The rows of a group lie close to one hidden flat surface of 13 dimensions, which passes through zero. Surfaces can cross.
Known rows, each followed by its group:
[ -8  17 -14   4  11 -12   8  16  10  -5   5  -5  11  22   9  -2  -7  -2
 -12   1  -8]
(3)
[  1   2 -33 -16   2 -21   7 -22  -4  -2 -11   0   2 -16  -1  20 -16 -10
  12  -6  -6]
(3)
[ 16  -6  -8   3   0  -6  -2  14 -13  -1  16  -8 -11 -22   2  22 -11  -4
 -13   6  18]
(3)
[-14  -9  17  -2   5  20 -13  -6  -2   6 -15 -20  -1  -3 -14   8  16   2
   7 -10   6]
(2)
[ 17  -7  13 -15  -5 -13   5   1  12  -6   3  -8  -8   4  -2 -10  -1  14
  13  -8  -6]
(0)
[  6  -3 -13 -15  -2   6   1   6  -4  -9 -17  -9  -7 -15 -15   7  -6  -6
 -17  -2   8]
(1)
[-17  12 -15  14   5  10  -6  -2 -18   6   2  11  -3   2  -8   7   4 -10
 -17  15  13]
(3)
[ 12  -2  24  21 -11   8  -9   5  11  20   1  -3  -6 -10   0   2   7 -24
  11  -5   1]
(2)
[ 20 -11  20   1  -8   5  -7  -1  -1  15  -2  15  -1  -2   5  -6  20  11
  16   4 -20]
(2)
[ 12  -5   9  10   7 -10   3 -13 -16   2  19  12   1  16 -14  -1  -4 -10
  23  -2 -15]
(3)
[ -6  17   6   8  -3   7   3   9  -5 -15 -12  10  23   2   2  23 -10 -10
  -9  -6 -13]
(3)
[ -8  11   9  10 -13  -1  -3  -6   9  27   3  12 -15   5  12  -2  22   7
  -9  16  11]
(1)
[ 12 -18   9   4   2   7 -19 -12 -10  10  -3  -4   7  -3   7   8 -12   1
   5   7  10]
(3)
[-10   9 -13   3  -3 -24  17  -8   1   2   0   6 -11   0  -4   8  -3 -14
   6  -4  10]
(3)
[ -6   6 -19  -3  -1  11  -7 -33   1   9   5   7   3  -5   3  -3  -3  -9
  -5   7  -4]
(2)
[ -5  16   0   8 -14  -2   7   6  16  -3  -2  13  -4   0   9 -13   3   2
 -10   7  14]
(2)
[  9 -14   1 -10   1   4  -4 -14 -14   1  23   1  -6  -7  -4  -4  -8   4
   5   3  -2]
(1)
[  0   6  -8  13   6 -10  11  21 -17  -1  10  11 -10   6  -8   5   8  -4
 -12  11   7]
(1)
[-20  -6  -6   3  20  11  -7   3  -9 -19   4 -11   7  -2   0  -5   6  18
  13  -4   8]
(0)
[ 14  -1  17  13  -3  -9  -4   9 -12  19 -12  14   1  15  -6  15  -3 -16
   5   6 -12]
(2)
[  8   5  17   6  -2   8  -7 -11   0  -9   5  -3  -4  -1 -21   5  13  -2
  18 -11  -1]
(1)
[ -9 -10  -4  -5  11  -9  18   4  -2   4   3 -11 -12   7 -11  -4  19  -1
  -1  -6   0]
(1)
[ -3 -14   0  -5   6 -28  17 -11 -13   0  -8  -1   6   8   3  23 -12  -2
   6  -3   4]
(1)
[  1  -8  10   1  -6   9   3 -12   3  -9  -6   4   7  -9 -10  -8  -7 -19
  20 -16  -8]
(0)
[ -8  -5 -21  -5   5   8 -11 -21 -11  12  -6  -1   0 -10  -1   8  -9 -11
  -3   6   2]
(0)
[  2 -22   1   4   4   8  11  12 -13  -5  -5  -3  -7 -16 -18  -4   3 -21
   5 -10   2]
(1)
[-22 -12  -6  -3   3  21  -1 -17   4  16 -11  -3  17   6  11 -12 -13 -24
 -18  -1  -8]
(0)
[ -5  23  10   6  -2  10 -10 -21  10 -12  11  -9  -2  12 -21   1   9   1
   8  -8   7]
(1)
[ 24  -5  10 -14 -13  -8   3   9  -3  -8  -5   5  -5   6  -6  -4 -24   1
 -17   5   6]
(0)
[ 14  -4  -5 -12   8  -6   2   6   2 -11  15 -12   2  14  -8 -16 -20   1
  -4  -4 -10]
(0)
[ -8   6   4  -3  -1 -17  13   4   9  -1  -1  -7  -8  13  -1  -3   5   5
  -1  -4   6]
(2)
[  8 -10  13 -15  -1  -2   2  -4   6   1  11 -11  -6  13  -3 -14  -5   7
  -5  -3  -3]
(3)
[  9  10   2  11   8  -5  -7   6  10  11   7 -17   2   9   6  15  14   2
  -5  -1  -4]
(1)
[ 25  -3   5 -16  -7  -2 -11 -19  12  11  -2  -8   2  -4   2   6  -6   3
   5  -4 -16]
(2)
[  9  -5   6  -4  -1 -11   1 -10   8  -4   8 -18   6   5   3   7 -28 -10
   3 -10   5]
(1)
[ -1  -3   6   4   1 -15  11  19   9  -8  -5   0   4   9  12 -12  -1  11
   9  -3   2]
(3)
[  0  -2  -3   2   3  -2  -3  -3   0   0  14  -4 -21   4 -21 -27  -3  -8
  25  -6   8]
(0)
[ -6   6  -6  -7  10 -10  -2 -21   6  13   0  -6   8  22   7   7   4   8
  -2   4 -11]
(3)
[  3  -4   9  -3  11 -10   6   4   4   5   9  -9   3  32   1  -9   5   9
  -4   1 -12]
(1)
[-16   7  -6   4   4  10   6  -3   3   5   0  10   5  13  -3 -17  12 -10
  -5   0 -16]
(0)
[-19  14  11   1 -15  -3   8 -24  10   0  -2  -5 -21  -3 -16   7  17  -2
   3  -6  27]
(3)
[-12  -2 -19 -19   5  11  -6 -21  -1  -5  -4  -6   8  -5   1  -7 -16   3
  -5  -2  -4]
(1)
[-17  14  -4  20   1  26  -7  24   0  -5  -4   6   1   0  -4 -16   8 -10
 -18   8  12]
(2)
[ -3  -2   1  -5  -6   4   1  -4  -6   0 -20   9  -2  -2 -13   0  -7 -12
   1  -1   0]
(2)
[ -8   4  -7  14   9  -4   6  -4   0   1  12   1   6   1  -1   2   5 -16
  14 -10 -12]
(0)
[-12  -3   4 -17  -9  -5  22 -14  11 -10  -1 -11  -3 -11  -2  11   5  -1
 -13 -14   8]
(0)
[  7 -18  13  -9  -4   5   3  -3  -2   9  18  -3 -14   7 -10 -22  -2  -6
  -6   0  -2]
(3)
[ -7  -8  14   6  14  -5  -6 -16  -7   1   3  -6  15  12  12  18  11  21
  18  -2  -2]
(0)
[  3   5   1  13   5   0   6  32   8  -6   8  -9  -3   9  -4 -13   0 -11
 -13  -3   2]
(1)
[  1 -16   7  12   1  -6  -1   7 -20  -2  -7  15   6  -1   7   5 -16  -3
  12   7   9]
(0)
[-23 -10  -6   0  11   0   9 -10 -20   7   1  -4 -13  -4 -19   8  15 -12
  13  -9   4]
(2)
[ 15 -21  27  -7  -7  -7   0   5 -12  17  -9   2 -14  -3  -5  10  18  12
  12   1  -4]
(2)
[ -5 -10  -3  -5   1   1  -2  10 -17   2  -4   3 -11 -13  11  11  12  27
 -13  15  19]
(0)
[  3   7  18  -2 -25  -3   2  -4  16 -10 -27  12   4  -5   8   1  -5  10
   4  -1  15]
(2)
[  6  -6 -16   3   6  11  -7  -3   0   5  14  13  16 -13  29 -10   1   9
   0  10 -18]
(2)
[  1  -9   8   5   8  17 -27  -9   5   4  -9 -11  10  16   5 -20  -5  12
   4  10  12]
(3)

New rows, each followed by its group:
[ 14  -8   0  -7  -9 -10  13   9 -12  -6   9  20  -8   9  -6 -17 -18  -1
 -13  12   0]
(2)
[ 11  -1  -7   3   3 -11  -4  -5  17  12   0  -9   5  10   7 -10 -16 -16
   8  -3  -6]
(3)
[  2  15 -23   8   4   3 -10   4  -1   5   8  -4  -7   2  -9  -2  -8 -14
 -18  11  13]
(3)
[  0   4   4   1   4  18   0  14 -10  -6  19   5  -1   3  -9  -6  12   3
 -13   3 -12]
(3)
[-14   5   2   1   6   5   5   9 -10 -24 -13   4   4   9 -20  -5  -3  -1
   7  -7   3]
(2)
[ -5 -13   9  13  -2  16 -20  -9  -6  17 -22   9  11  -1  16   1  -2   2
   2  14  13]
(3)
[  2   7   5  12   3  13 -13   4  -9 -16 -11  -7  13   4 -14  16 -17 -12
 -12   0  15]
(1)
[  0  -3   2 -15  -2  18  -2  -8   2 -14  -2  -1  -3 -13 -12 -11  17  15
   6  -8 -10]
(0)
[ -6   8   4  14  -3  18  -2  15   1   8  -8  14  14   0  16   3  18  -1
 -18  10 -15]
(0)
[ -3   6  -5  11 -10  21 -16  -2   3  11  -5   8   1 -21   5   0  -4 -19
  -6   4   6]
(1)
[-14  -2 -17 -11  -2   4   6  -2   2 -21  -4  -2  -5 -31   5   1   7  18
   3  -5  15]
(2)
[ -7  -8   8  12  -2   3  13  -8  -6  -2   5  11   6 -14  -3   6   7 -21
  18 -13  -7]
(0)
[-10 -10  -3  -5   9   1  11  24  -6 -15  -8  -1   5   3  -3 -15  -9  -1
   1  -6  -5]
(2)
[  0  30 -26   7   7   7 -20   1   2  -3   4  -6  -6  -4 -16   4   6   0
   0   5   2]
(0)
[ 23  15  17  14  -6  -1 -10   8   7   0  -6   0  11  23 -10   7 -14 -17
  -9   2  -4]
(1)
[ 24 -12   9 -14 -15  -1  -7 -12  -3   7 -10  13  -1 -15   3   6 -10   1
   9   1 -10]
(1)
[-15 -13  -3 -13   6 -15  10 -19 -14   2  -2  11   8  19  13   0 -12  16
   1   8  -2]
(1)
[-14   3   1  10   3 -12  13 -12  -3   5  10  -2 -16   1 -17   9  21  -6
  12  -6  13]
(1)
[  7   1   9   1  -2   7  11   7 -11 -23   8   2  11 -21   2  32  12  10
 -12  -7  -3]
(0)
[ 15 -14 -11  -6  14  -6   0   7  -1  10   5 -16   5  -6   7   9   2  -2
   0  -4 -17]
(1)
[  9  15   4  -4 -17 -15  11 -10   5  15  -9  17  -5  25  -7   1 -13 -15
 -24  12  -1]
(0)
[-23   6  -9   0   5   5   3 -17   4   5   9   3  -2  13   4 -15  12   8
 -10   9   3]
(2)
[  2  -6 -36  -4  17   9 -19 -20  -7   4   3  -7  -3  -7 -10 -13  -7  -4
  10   8   1]
(3)
[ -9  -4   2   6  18  -6   9  26   2 -12   1 -17   6   9  -5  -3   1  -6
  15 -18 -10]
(2)
[-10   1  -3  13  -1  -7   4  11  -4   7  -1   6  -7  -5   6   1   4  -4
   5   5  14]
(0)
[ 10 -17  16 -18  -7   7   1 -15 -12 -17 -17   5  13  -6  -4  12 -13  12
   2  -5  -4]
(0)
[ -2   3   7  10  12  11  -2   9 -14  -5  17   4  15   2   3  14  16   7
   4  -4 -24]
(3)
[-16  -4 -12  11  14   5   6  14 -23  -1  13   9  -1  -8   8   7  21  12
  -7  10  -1]
(0)
[ -4  -5 -10  -1   9   0  -1  -6 -18  20   9   1  -9   6  -8   7   8  -8
  -9  10  -4]
(2)
[  7 -20   5  -1   2 -10  17  24 -23  -8  -3  25   9   3   8  -6 -12   2
   2   4 -15]
(3)
[-26   4  -2  -2  -6   0   0 -19   9  24   3   6 -10   3  19  -5  18  16
  -8  12  13]
(1)
[ -4 -10  -6 -17   2   7   0 -17   0  -6   2  -7   2 -10  -6  -7 -12  -4
   8 -10  -2]
(1)
[ -6   2  -4 -11   2   2  15  15  -6 -22  -1   5  10  12  -4  -8  -8   7
 -22   1  -6]
(0)
[ 22   0   2  -4  -3   8  -8  11  18  -5  15 -16 -10 -11 -11 -22  -4  -7
  11 -12 -11]
(0)
[-23 -17   9   1   4 -12   7 -31  -4  11  -1  -9  -3  14   3   3  -5   1
   7   0  25]
(3)
[  6 -13   5  10   5  -2  -6   7 -15  -3  10  -4  -4 -16   4  14   0   5
  12   0  13]
(0)
[-20  12 -25 -10   5 -14   8 -14   4   7   3  -1  -4   9   8   3   3   8
  -9   4   1]
(1)
[-10  -9  -5  13  12  -6   4   6 -19  -2  31  10  -1  -4  13   0  -1   8
  11   6   4]
(1)
[ -5 -20   3 -17   3 -14  14 -19  -7   4   5  -7  -9  12 -14  -4 -14 -11
   6  -8   0]
(2)
[ 17   6 -22  -3  -1   1  -8  12  -5  -8  -9   8   1 -20  -7   0 -11  -6
   9  -1 -14]
(0)
[ -6  -1   2 -10   5  10   5   5   0 -21   2 -10  13  -8   0   5  -4   4
   0 -16 -12]
(3)
[ -4 -19   4  -9 -12  12   0  13   2   5 -13   6  -4 -20  15 -16  -8   0
  -8   4   8]
(1)
[ 14   7  10 -11  -6  -3 -11  -1   2  -5 -21   9   2  17  -5  -9  -3  23
   6   8  -5]
(0)
[ 21  -6  19   9 -13   6  -4  15  -8   9   2  18  -8  -6  -2  -2   3  -6
  -2   7  -4]
(3)
[  9   5  -2 -30  -7 -13   1 -24  11   7 -23   0  -1  13  -3   6   6  20
  -4   0 -15]
(1)
[-13  11  17   8  -1   9  -8 -16  13  -5 -22   5  23  20   7  -2   2   7
   9  -3  -3]
(2)
[-10  -3   3   0   1  -3  -6  -4   5  14 -20 -14   9   5  13  17 -10  -7
  -9   0   9]
(2)
[ 13 -12  14   2  -1  -6  -6   9 -16  -9  10  -3 -10   1  -9   0 -13   9
   6   3  21]
(0)
